There are 8 hidden switches. A switch that is on adds its own fixed numbers to the row, and there is some noise. The rows also spread widely along 8 directions, which tell nothing about the answers.
In the rows, zero is written as 128.
Some rows, each with its switches (1 for on, 0 for off) after it:
[143 107 122 127 126 128 127 114 144 123 133 126 116 145 161 111 122 106
 175 134 118 130 133 134 126 111 122 143 138 160]  1 1 0 0 0 1 1 0
[157 133 138 139 144 105  96 117 120 130 127 136  77  61 150 129 129 125
 135 121 143  94 145  64 138 154 145  85 126 102]  1 1 0 0 0 0 1 0
[131 153 127 127 117 138 107 153 115 133 126 130 134 124 143 116 115 184
  73 136 141 105 139 108  99 152 119 116 146 126]  1 0 0 0 0 0 1 1
[156 125 137 128 153 143 104 120 117 141 134 117  99 126 156 106 125 150
  63 121 135 119 142  93 118 147 172 151 160 112]  1 0 0 0 0 1 1 0
[144  97 137 156 124  90 102  53 131 125 139 106  61 120 168 137 114  79
 177 111 145 123 168  84 140 155 134 115 136 128]  0 0 0 0 0 1 0 0
[166 121 115 122 165 126 127 108 129 111 143 122 104  97 107 117 138 110
 126 103 135 134 119 125 159 106 146 154 131 124]  0 0 0 1 1 0 0 0
[138 147 129 135 140 135 129 146 133 131 122 145 113 132 146 107 124 154
 107 133 122 134 137 118 114 131 131 117 130 147]  0 1 0 1 0 1 1 0
[143 171 123 162 134 125 134 128 165 141 129 148 145 156 146 122 119 177
 139 115 138 159 156 109 159 147 113 120 150 169]  0 0 0 1 1 0 1 1
[170 152 140 141 134 122 100 138 131 144 139 137 110  89 132 133 126 128
 147 105 171 100 144  72 141 132 137 105 134 119]  0 0 0 0 0 0 1 1
[134 138 131 143  83 132  99 119 116 147 151  96 129 198 187 109  95 177
  83 118 184 110 190  97  69 167 127 132 186 145]  1 0 0 0 0 1 1 1
[156 140 122 160 139 124 117  85 140 141 147 109 101 161 193 111 114 177
  77 118 145 148 182  91 136 181 154 138 183 141]  1 1 1 1 1 0 1 0
[120 178  81 111 171 108 142 125 156 139 143 132 208 123 110 129 134 202
  97 122 140 152 135 111 172 132  99 127 190 140]  1 0 0 0 0 0 1 0
[137 121 122 112 135 138 127 157 131 123 121 151 124 130 134 109 121 126
 131 138 101 128 102 147 120 100 127 141 123 147]  0 0 0 1 0 1 1 0
[163 105 135 126 163 149 117 119 126 135 125 123  98 107 170 108 129 131
  94 133  98 121 113 125 137 131 166 170 147 134]  1 1 1 0 0 0 1 0
[170 130 106 129 149 109 119 112 147 141 166 116 137 139 156 126 120 131
 143 100 165 135 143 105 166 121 140 153 178 145]  0 0 1 1 1 0 1 0
[161 112 136 120 132 132 107 147 124 138 138 135 118 137 163 106 123 134
 114 121 145 114 133 107 121 127 155 149 149 129]  1 0 0 0 1 1 1 0
[133 123 114 146 180 116 139  81 173 141 117 143 138 126 158 123 133 144
 160 132  77 170 129 121 191 134 121 152 159 169]  1 1 0 0 0 1 1 0
[168  94 137 111  82 129 103 147 134 126 158 117 120 159 171 118 126  73
 211 109 170 100 129 136 111  90 141 155 132 145]  1 0 0 0 1 0 0 0
[135 170 109 126 147 136 156 113 153 109 142 113 177 147  92 112 131 150
 124 126 152 154 145 127 137 114 107 130 152 150]  0 0 0 0 0 0 1 0
[143 123 113 112 143 109 121 134 120 115 136 141 100  98 131 109 118 130
 120 130 131 118 128 124 120 124 113 112 131 135]  0 1 0 1 1 1 1 0

New rows. What belongs after each?
[132 129 124 134 123 115 104 124 140 143 123 136 131 118 167 136 115 155
 140 127 121 114 134 107 146 146 110 125 154 144]  1 0 0 0 0 0 1 1
[186 150 110 119 176 136 133 112 154 123 160 118 153 117  94 110 149 127
 143  96 169 141 132 105 177  93 156 162 160 131]  1 0 0 0 1 0 1 0
[177 114 157 128 130 144 103 182 149 164 129 166 123 149 187 114 132 121
 164 116 131 119 115 106 142 110 173 158 138 147]  1 0 0 0 1 1 1 0
[158 173 138 173 159 119 122  97 157 149 128 138 115 106 137 133 136 153
 149  96 156 150 171  70 171 159 142 111 139 140]  0 1 0 0 0 0 0 1
[147 104 129 111 145 118 106 149 118 147 132 138 111 105 180 119 116 137
 107 137 121 103 117 123 115 128 133 141 152 136]  0 1 1 0 0 1 1 0
[128 125 114 138 129 107 132  76 148 103 136 117 117 139 129 112 117 133
 140 138 129 146 159 117 136 143 100 111 142 145]  1 0 0 0 1 1 1 0
[128 118 131 125 155 142 132 143 124 106 101 158  96 112 126  97 122 156
  64 158  65 141 101 151 121 135 126 132 111 137]  0 0 0 1 1 1 1 0
[153 148 155 152 116 130 115 139 148 127 123 153  97 130 148 116 132 117
 179 125 140 129 153  84 131 137 142  94 111 133]  1 0 0 0 0 1 1 0
[138 108 113 120 131 128 123  89 134 109 142 104 116 144 133 107 121 111
 143 128 133 130 139 129 123 114 119 143 149 143]  1 0 0 0 0 1 1 0
[118 109 112 137 111 101 128  76 118  97 136 107  83 137 144 111 107 123
 124 133 133 136 161 135 101 151  98 108 131 143]  0 1 0 1 1 1 0 0
[113 111 113 110 113 133 125 125 128 123 129 115 151 160 153 118 121 146
 120 139 112 127 121 158 114 126 109 156 153 146]  1 0 0 0 0 0 0 0
[152 158 153 143 141 169 135 176 155 147 111 161 147 168 169  95 134 190
  91 143 105 148 127 129 124 141 155 144 132 157]  1 1 0 0 1 0 1 0
[158 104 102  98  94  83  86 147 117 142 171 117 135 106 168 140 107 115
 196 104 200  66 140 107 118 106  90 116 167 138]  1 1 0 0 1 0 1 1
[176 116 124 111 131 132 115 154 135 120 143 138 116  93 135 114 132 116
 164 124 144 105 114 129 135 100 121 140 128 145]  1 1 1 0 1 0 1 1
[166 143 124 135 154 117 102 106 115 131 155 115  91  89 137 125 134 142
  98  96 163 118 160  72 147 154 165 125 156  97]  1 0 1 1 0 0 0 0
[149 131 138 124 112 129 123 158 146 128 136 148 133 155 158 109 124 147
 143 140 133 129 136 123 121 125 124 128 135 154]  1 0 1 0 1 1 1 0
[174 114 124 109 118 122 106 147 116 134 164 110 131 137 161 116 114 123
 116 113 184  95 136 117 109 113 141 149 165 129]  0 0 1 0 1 0 1 0
[163 103 119  95  98 127 100 154 125 135 162 108 144 145 167 122 120  91
 178 111 174  82 122 126 106  84 136 154 161 135]  1 0 0 0 0 0 1 0
[149 130 137 150 145 151 133  94 145 126 127 115 107 164 158  96 127 136
 111 130 121 151 153 119 118 141 150 151 149 152]  1 1 0 0 0 1 1 0
[128 169 121 125  96 119 137 142 138  91 135 131 132 118 103 112 131 132
 179 143 159 114 153 117  98 120  85  63 103 139]  1 1 0 0 0 0 1 0
[143 146 142 147 125 136 115 119 134 117 122 130 101 112 124 122 132 139
 135 120 136 128 150 100 128 147 130 113 116 126]  1 0 0 0 0 0 0 1
[171  99 125 112 161 125 101 129 106 140 143 115  99  95 168 112 118 141
  61 124 136  99 118 115 123 133 159 164 162 119]  0 1 1 0 1 0 1 0
[143 144 146 143 109 114 102 134 119 124 130 131  83  98 156 122 119 126
 136 133 157  98 160  79 100 154 130  72 116 115]  0 1 0 0 0 0 1 0
[151 118 128 125 177 137 135 137 139 108 103 169  82  69 110 111 145 102
 153 140  67 139  86 139 158  96 132 127  88 140]  0 1 0 1 0 1 1 0
[142 124 119 126 171 137 134 100 134 121 123 121 130 111 118 120 136 132
 106 125 105 147 115 136 155 120 139 162 139 134]  0 0 0 0 0 0 0 0
[138 126 143 126 106 132 111 149 120 112 118 141 100 117 148 107 120 141
 110 150 122 106 130 118 100 144 126 102 115 122]  1 0 0 0 1 0 1 0
[182 142 168 146 148 143 115 166 144 139 116 168  90 103 157 116 139 131
 124 130 116 124 119  96 150 137 172 124 107 128]  0 0 1 0 1 0 1 0
[125 165 104 130 119 129 148 124 144 116 149 121 153 168 118 108 131 160
 149 116 160 153 166 128 109 124 107 116 145 155]  1 1 0 1 0 1 0 0
[148 150 118 121 132 108 122 154 134 127 143 150 115 101 127 123 128 118
 178 114 158 112 137 104 126 109 112  90 122 138]  0 1 0 1 0 1 1 0
[137 138 138 130 125 132 110 140 117 144 132 130 124 140 144 117 116 163
  91 116 149 117 148 116 105 144 131 135 145 134]  0 0 0 0 0 1 0 1
[151 143 161 134 153 164 138 165 124 110  98 162  82  96 124  93 138 146
  82 163  84 131 115 130 104 132 149 114  81 132]  0 1 1 0 0 1 1 0
[135 172 137 159  94 122 133 133 144 117 134 137 105 163 142 112 119 137
 171 126 163 140 181  96  98 142 110  69 117 155]  0 1 0 1 0 1 1 0
[139 148 128 133 111 158 128 132 134 135 137 102 146 191 171  96 118 173
  82 133 152 131 160 125  83 144 141 146 166 151]  1 1 0 0 0 0 1 0
[154 112 149 127 122 139 103 149 115 131 121 134  92 125 159 111 119 111
 119 133 130 101 125 110 100 123 150 132 122 125]  0 0 0 0 0 1 1 0
[150 105 116 113 160 121 120 147 139 159 138 148 132 137 172 118 124 139
 131 111 115 136 108 143 149 110 143 178 161 157]  0 1 0 1 1 1 0 0
[158 136 130 145 105 101  88 102 111 145 166 101  93 123 159 127 116 126
 150  84 219  93 200  61 102 157 134 100 158 118]  1 1 0 0 0 1 0 1
[163 118 147 140 142 123 109 112 138 133 127 135  93 102 143 134 135  89
 178 108 133 122 130 101 157 121 156 132 120 125]  0 0 0 0 0 0 0 0
[147 118  94 106 128 121 145  95 122  71 160  96 119 138  85  99 118 107
 129 129 156 131 139 153 107  95  94 135 135 144]  0 0 1 1 1 1 1 0
[156 144 117 120 137 112 107 150 125 148 155 132 130 124 143 121 121 134
 134 100 175 110 143  90 126 117 137 123 160 126]  0 0 0 1 0 1 1 0
